All groups share one centre, and each spreads out both ways along 11 directions, with some noise.
(in the rows, 128 means zero)
Some rows, each with its group after it:
[107 167  87  76  85 170  74 161  54 230 100 102 176  82 109 122 113  54
 174 176  26 111 105]
komus
[102 112  99 159 136 129 136 135 130 123 118 134 118 147 128 153 113 114
 137 104 142 127 120]
nivu
[ 92 147 112 209 138 103 141  71 113  82 138 128 122 150 154 126  55 121
  93 121  83 137 134]
Sis
[118 144 113 127 154 104 159 120 146 105 113 137 102 120 136  75 135 107
 122 137 125 101  99]
Sis
[110 130 120 114  79  89  93 143  55 117 167 127 112 132  92 146 107 169
 135 196 116  65  78]
nivu
[128 150 107 133 117 146 131 123 137 136 118 166 132 123 112 144 113 143
 162 124 123 135 163]
Sis
[120 149  97 132 136 126 131 115 113  75  74 171  82  98 100 101 113 113
 134 112 153  93 150]
komus
[155  62 114  97 124 192 113  92 124 118  73 143 140  87 100 153 156 128
  96 122 172 149 177]
nivu
[ 87 158 113 201 107 135  95 112  66 133 106 129 148 130  81  99  99 229
 143 113 139 114 165]
Sis
[103 119 137 121 109 101 122 142 136 149 100  89 120 141 104  99 145 175
 155 141 140 123 102]
komus
[ 98 116 118 137 106 144 109 178  82 144 111  99 145 117 101 126  99 106
 134 116  78 138 114]
komus
[ 92 135 146  64  87  96 106 159 144 145 139  87  95  99 110 140  95  98
 230 141  42 144  65]
Sis
[152 140 111 125 147 116 140 106 142 132 119 156 119 146 152 138 139  90
  97 153 158  87 143]
Sis
[148 150 139  80  86 151 120 105 101 107 183 183 155  98 106 175 111 127
 147 183  86 139 162]
nivu
[117  68 174 122 116 131 148 138 151  86 145  90 134 124 117 132 111 146
 111 113  88 194 119]
komus
[107  96 145 127 144 112 159 163 115  95 148 105 120 149 133  90 153 130
  86 129 138 126  64]
Sis
[151 109 136 131 120 113  88 169 140 129 109  85  92 116 132 168 105 144
 171  85 140 138 139]
komus
[142 140 165 105 120 114 143 160 140 105 128 118 127 120 123  95 133 145
 127 139 111 134 134]
nivu
[ 87 131 104 149 119 119 137  44 161 135 100 131 129 121 120  86 129 173
 159 142 125 142 123]
nivu
[102 143 118 157 112  96 101 203 107 136 129  84  96 133 120 156  70 113
 171 101  83 115 107]
Sis
[147 132 135 148 130 118 131 173 124 122 112 119 128 143 147 114 105 114
  74 125 104 107 178]
nivu
[127 125 124 131 102 164 123  77  99 124 142 175 173 126  94 137 131 187
 115 157 129 143 175]
nivu
[160 109 143 115 109 124 149 153 129 123 155 141 144 156 130 188 132 131
  86 165 139 115 154]
komus
[146 153 142 136 121 149 144 110  91 136 152 162 196 163 129 162 140 106
  70 172 135 131 164]
dide
[125 107 166  58 113 204 155 236 128 161 157 173 191 141 105 116 181  76
 109  99  93 162 169]
Sis
[135 151 143 147 158 120 169 138 136  99 149 164 132 164 159  91 131  76
  52 123 132  98 155]
komus
[ 81 123 111 148 120 138 126 125  80 127 162 160 142 173 115 172 126  93
 110 133 149 103  93]
komus
[141 119 118 101 102 150 146 130 111 124 130 157 152 130 106 162 126 110
 104 168 117 120 146]
komus
[150 152 123 119 114 122 117 155 115 125 107 138 114 106  98 135 129 152
 166 133 143  98 141]
nivu
[138  88 145 118 139 152 155 136 165  96 139 142 124 136 136 200 124  73
 137  80 138 188 139]
dide
[102 148  93 115  99 108 100  66 114 152 112 145 123 119 115 120 115 145
 153 182 121  78 122]
nivu
[116 144 123  92 102 113 141  89 121 141 126 151 138 138 119 130 141  92
 118 196 106  93 125]
dide
[159 150 175  70  67  92 128 100 104 111 191 138 153 144 113 179 125 142
 117 243  90 108 133]
dide
[125  87 131 132 106 152 112 156 146 184 140  99 164 158 141 165 119 139
 123 123  96 155 173]
dide
[145  96 132 147 144 129 152 157 113  75 149 137 113 135 124 155 127 128
  95 110 160 139 104]
dide
[126 187  85 187 150 114 169 145  95  72  78 184 103 144 110 135  98  84
 113 112 150  78 149]
dide
[121 108 135 107 131 116 141 121 116  93 158 144 122 125 131 116 136 114
  96 159 130 113  92]
dide
[149 134 118 153 172 118 130 152  89  80 153 129 102 110 159  82 114 116
  63 123 129  89 102]
komus
[138 122  99 135 145 119 132 177 127  52  91 136  47  74 120 102  88  94
 140  86 116 101 114]
dide
[ 85 120 102 138 168 139 155 103 147 129  98 135 111 138 140  78 170  66
 108  94 169 111  66]
Sis
[154  86 157 111  94 128  88 124 103 125  98  88 123 109  93 144 143 196
 124 140 173 135 141]
Sis
[164 112 131 111 123 119 146 112 163 110 129 124 114 114 147 166 111 107
 133 148 110 152 135]
nivu
[113 113 114 185 114 134  99 144  69 121 126 126 139 153 100 165 111 167
 105 111 159 115 141]
Sis
[108 141 187 137 122  77 214 113 144  20  81 123 110 157  85 124 122  84
 101 148 124 175 102]
dide
[121 112 131 109 130 173 158 172 114  93 139 154 143 100 107 110 117  97
 121 113  78 158 133]
Sis
[ 97 152 182  98  92  99 103 160 129 147 138 129 126 197 123 173 135  43
 112 128 108 106 152]
komus
[126  89 128 151 109 154 130 167 100 103 122 119 140 117 105 171  79 124
 112  95  91 174 146]
dide
[105 131 112 147 147 153 137 120 123 133 159 156 142 142 143 114 119 111
 112 114 114 127 121]
dide
[103 176  92 120 136  99 113 157 157 185 105 141 101 165 146 143 138  54
 163 116 149  52 126]
nivu
[ 91 106 153 150 130 131 135 136 178 157 192 118 144 170 159 142 120 157
 159  79  98 179 143]
dide
[130 108 118  92 106 148 128 102 125 180 125 135 177 153 136 157 156  87
  77 191 129 113 140]
dide
[164  79 141  77 119 125 112 218 108 126 118 117  97 129 108 182 168  85
 117 132 196  87  98]
nivu
[ 17  82 171 130  80 142 116 127 144 156 156  91 157 176 111 120 119 126
 142  93  69 192 116]
nivu
[142 152 108 130 122 136 135 120 153 140  98 155 126 106 118 137 117 143
 165 129 114 131 168]
komus
[120 175 105 115 120  89 134 201 134 158 129 132 103 138 122 126 126 129
 187 138 118  68  97]
Sis
[128 142 162 171 148  98 124 157 176 127 152 109 104 183 169 140 113 124
 135  63 139 139 168]
komus

New rows. What belongs after each?
[122 113 106 139 142 129 143 155 101  83 101 127 102  99 107  85 121 145
 120 121 125 114  88]
Sis
[ 88 147 106  98 123 150 144  64 147 212 157 168 192 179 172 106 164  61
  77 186  97 100 140]
dide
[135  54 165 101 111 152 125 141 126 108 121  74 144 109 119 133 127 130
  91 126  96 193 117]
dide
[106 143 101 136 118  67 110 119 138 126 100  90  82 113 146  94  83 122
 149 153  75  91 113]
nivu
[ 74 141 146 172 131 117 157 108 151 104 149 148 130 184 129 112 121 131
 121  95 123 146 136]
komus
[164 146 149 158 131 162 137 128  95 123  44 117 170 104  88 122 149 151
 113 113 172 167 173]
dide
[134 135 113 128 123 116 116 128 118 126  99 120 108 115 117 131 115 112
 135 127 131 107 126]
Sis
[ 66 160 108 197 140 116 179 130 124  86 102 161 120 165 117 125  84  95
 130  88 106 134 134]
dide
[174 120 126 140 163 146 143 162 125 121  46 116 128 111 131  85 159 110
  65 110 179 116 149]
dide
[105 121 118  96  92 119 117 105 154 166  92 112 133 116 115 127 122 128
 161 160  96 126 131]
dide
[116 117 142  75 115 153 138 135 100  79 146 140 118  73 100 117 122  88
 148 129  79 160  83]
nivu
[ 90 131  86 148 100 176  72 128  58 162 125 160 149 138  94 200 102  86
 153 103 145 112 140]
Sis
[152 110 145  69 103 154  97 104 107 119 116 136 137  92 117 143 135  85
 103 153 103 133 163]
Sis
[ 92 124 140 183 149 124 159  91 176 119 111 111 151 166 160  66 114 146
  76 108  88 161 160]
nivu
[149 102 129 159 125 112 125  55 128  93 125 122 116 134 151 187  88 110
  81 150 133 140 148]
Sis
[108 130  99 134 127 139 139 150 127 111 111 136 120 102 110 124 109 125
 163 103 114 138 115]
Sis
[138 180  93 121 134 134 198 199 165 131 172 202 139 147 137 151 107  98
 174 132  80 114 145]
Sis
[ 90 127  98 125 133 108 116 145 114 128  97 107  82 108 111 114 129 105
 173 115 138  96  50]
Sis
[ 77 125 148 134 153 137 158 140 127  85 114 110 121 108 124  44 128 105
 107  88  84 164  84]
nivu
[ 54 150 153 110  97 126 119 176 119 152 188 139 139 171 104 159 120 110
 197 103  92 147  96]
nivu
[ 84 146 105 128 143 113 130 147 120 123 131 130 103 141 132 115 110  69
 143 115 104 107  81]
nivu
[123 110 132 130 130 141 147 129 136  70 103 150 108 105 109 142 112 108
 121 102 129 146 159]
komus
[ 92 114 108 132 127 140 148 111 170 142 223 177 132 178 158 198 107  80
 147 109 113 144 118]
dide
[121 136 118 138 102 127 111 121 113 141 115 130 138 124 103 137 116 171
 155 148 122 126 137]
dide
[133 147 161 106 129 125 138 159 115 130 161 151 152 167 138 104 170 105
  62 152 144  89 138]
nivu
[119 159 126 107 145 121 162 107 162 109 107 157 125 106 130  64 140 130
 139 146 100 119 135]
Sis
[106 158 114 200 146 129 149  88 125 115 118 159 150 161 128  83 132 183
  95 123 163 114 161]
Sis
[ 94 150 133 163 138 102 147 124 128 115 129 115 131 149 159  66  89  99
  82 127  50 120 144]
nivu
[157 106  87 145 149 147 154 108 121 148 188 171 157 151 158 186 136 129
 103 161 166 126 110]
komus
[149  83 130  90 117 163 128  99  94  76  97 124 122  60 100 100 129 130
  86 151 116 144 131]
nivu
[182 138 187 101  99 101 130 139 148 120 130 109 133 140 119 170 133 155
 140 153 138 152 164]
dide
[121 136 119  58  93 135 147 101 135 125  64 155 127 102  82 127 157  98
 141 183 127 101 139]
komus
[202 115 192  78 121 111 156 142 166  78 129  92 118  78 129 118 125 162
 127 158  89 174 152]
nivu
[111 167 117 107 101 107  94 116 121 169 125 125 133 109 121  73 120 178
 154 175  84  82 140]
dide
[125 135 106 104  93 148 131 111  59 105 136 168 150  96  84 137 110 127
 110 191  95 107 124]
komus
[139 145 132  94 100 144 142 139 127 129 172 168 156 130 126 161 105  99
 137 152  68 135 159]
Sis
[120 124 131  74 107 130 125 114 122 132 152 151 128 126 109 144 161 115
 139 164 139 111  97]
nivu
[142  98 147  93 115 146 130 104 119 105 118 127 134  96 116  99 148 131
  84 154 118 141 136]
nivu
[170 113 127 103 106 129 130 171  99 131 171 153 136 150 116 182 150 144
 102 187 166  85 132]
Sis
[ 89  82 122 130 150 145 156 106 105  92 142 134 134 128 130  87 151 122
  67 133 134 135  60]
dide
[158 137 119 151 130 117 152 134 142 113 151 144 127 135 142 166  93 117
 129 134 108 141 145]
nivu
[132 148 130 101 121 106 136 178 104 128 187 159 112 162 107 181 163 122
 158 150 197  83  61]
nivu
[112 141 118 128 121 131 125 115 124 148 204 164 145 160 150 146 121 132
 124 150 111 105 129]
dide
[152  94 142 117 105 115 111 129  96 110 109  92 124  98  92 124 144 210
 134 160 164 124  97]
dide
[ 81 118 149 136 106 154 125 154 111 157 175 153 176 201 131 162 132  94
  82 121 114 124 158]
nivu
[118 147 134 134 115 127 157 121 135 103 110 146 128 144 110 166 103  87
 137 122 113 159 144]
dide
[166 153 172  75  84 127 123 109 106 109 161 152 153  96 111 126 119 160
 129 198  66 136 167]
nivu
[133 137 127 120 133  92 137 113 154 143 102 118 113 146 168  94 129  90
  85 164 112  80 145]
nivu
[119  76 132 151 138 170 155 101 147 105 108 130 147 129 117 126 141 147
  93  94 154 184 146]
nivu
[ 98 149 100 171 144 114 112  70 115 145 109 141 125 157 131 124 142 124
 111 131 191  92 130]
Sis
[105 134 181 134 120 100 159 165 141 104 111 109 136 167 123  78 136 121
  75 126 105 122 144]
komus
[152 110 131  57 102 155 142  99 158 135 176 176 147 121 122 198 145  98
 158 175 114 152 143]
Sis
[158 147 112 156 137 131 148 100 159 129 107 149 129 125 119 148 129 186
 166 122 163 156 166]
nivu
[ 89 124 112 150 128 122 184  99  70  34 133 172 116 141  86 134 119  97
  79 159 147 124  58]
dide
[ 95 178 114 129 113  93 120 119 118 144 142 137 122 147 142 109  92  87
 129 158  61  72 125]
nivu
[131 167 135 120 133 146 152 165 105 110 163 177 138 133 113 142 137  98
 136 126 132 117 119]
nivu
[150 151 119 101 138 122 149  81 176 138 138 165 124 131 155 129 149 104
 135 156 139 111 153]
komus
[ 71  98  76 150 135 129 127 123 110 128 119 134 106 138 120 154 119  87
 138 107 152 114  65]
nivu
[ 48  76  99 105  81 127  96  73  69 122 160 125 121 127  98 136 115 113
 111 181  99 108  49]
nivu
[100 117 103 105 132 177 147 106 126 126 108 171 135 103  98 112 153 132
 160 114 140 142 110]
Sis
[120 118 126 135 124 110 144 111 113 105 154 132 131 131 141 116 103 111
  81 168  92 114 109]
nivu
[143 158 113 170 146 126 133 149 134 108 127 149 110 139 120 156 113 148
 168  81 162 127 150]
dide
[117 107 117  93 135 146 121 104 155 163  97 115 126  99 143  94 154  94
 127 128 111 135 120]
dide
[137 114 143 105 118 129 114 131 113 121 155 132 121 131 134 159 125  92
 111 139 122 124 123]
komus
[145 112 125 141 173 142 123 158 170 110 162 136  92 119 158 129 134 141
 162  44 175 147 118]
dide
[150 111 151 151 134 143 156 150 144  98 131 126 138 129 117 142 130 174
 139  99 144 179 146]
nivu
[134 144 137 111 151 115 138 176 104  89  96 128  97  94 108  46 150 116
 107 118 136  93 102]
nivu
[141 113 138  82 122 116 126 182 149 133 118 111 106 117 134 134 135  82
 143 121 116 123 117]
Sis
[112 155 151 135 152 114 159 134 170  93 162 151 102 144 156 112 115  90
 142  84 104 144 128]
dide
[ 97 122 135 130 136 130 160 123 175 107 192 174 120 170 151 187 100  73
 155  93 106 161 127]
dide
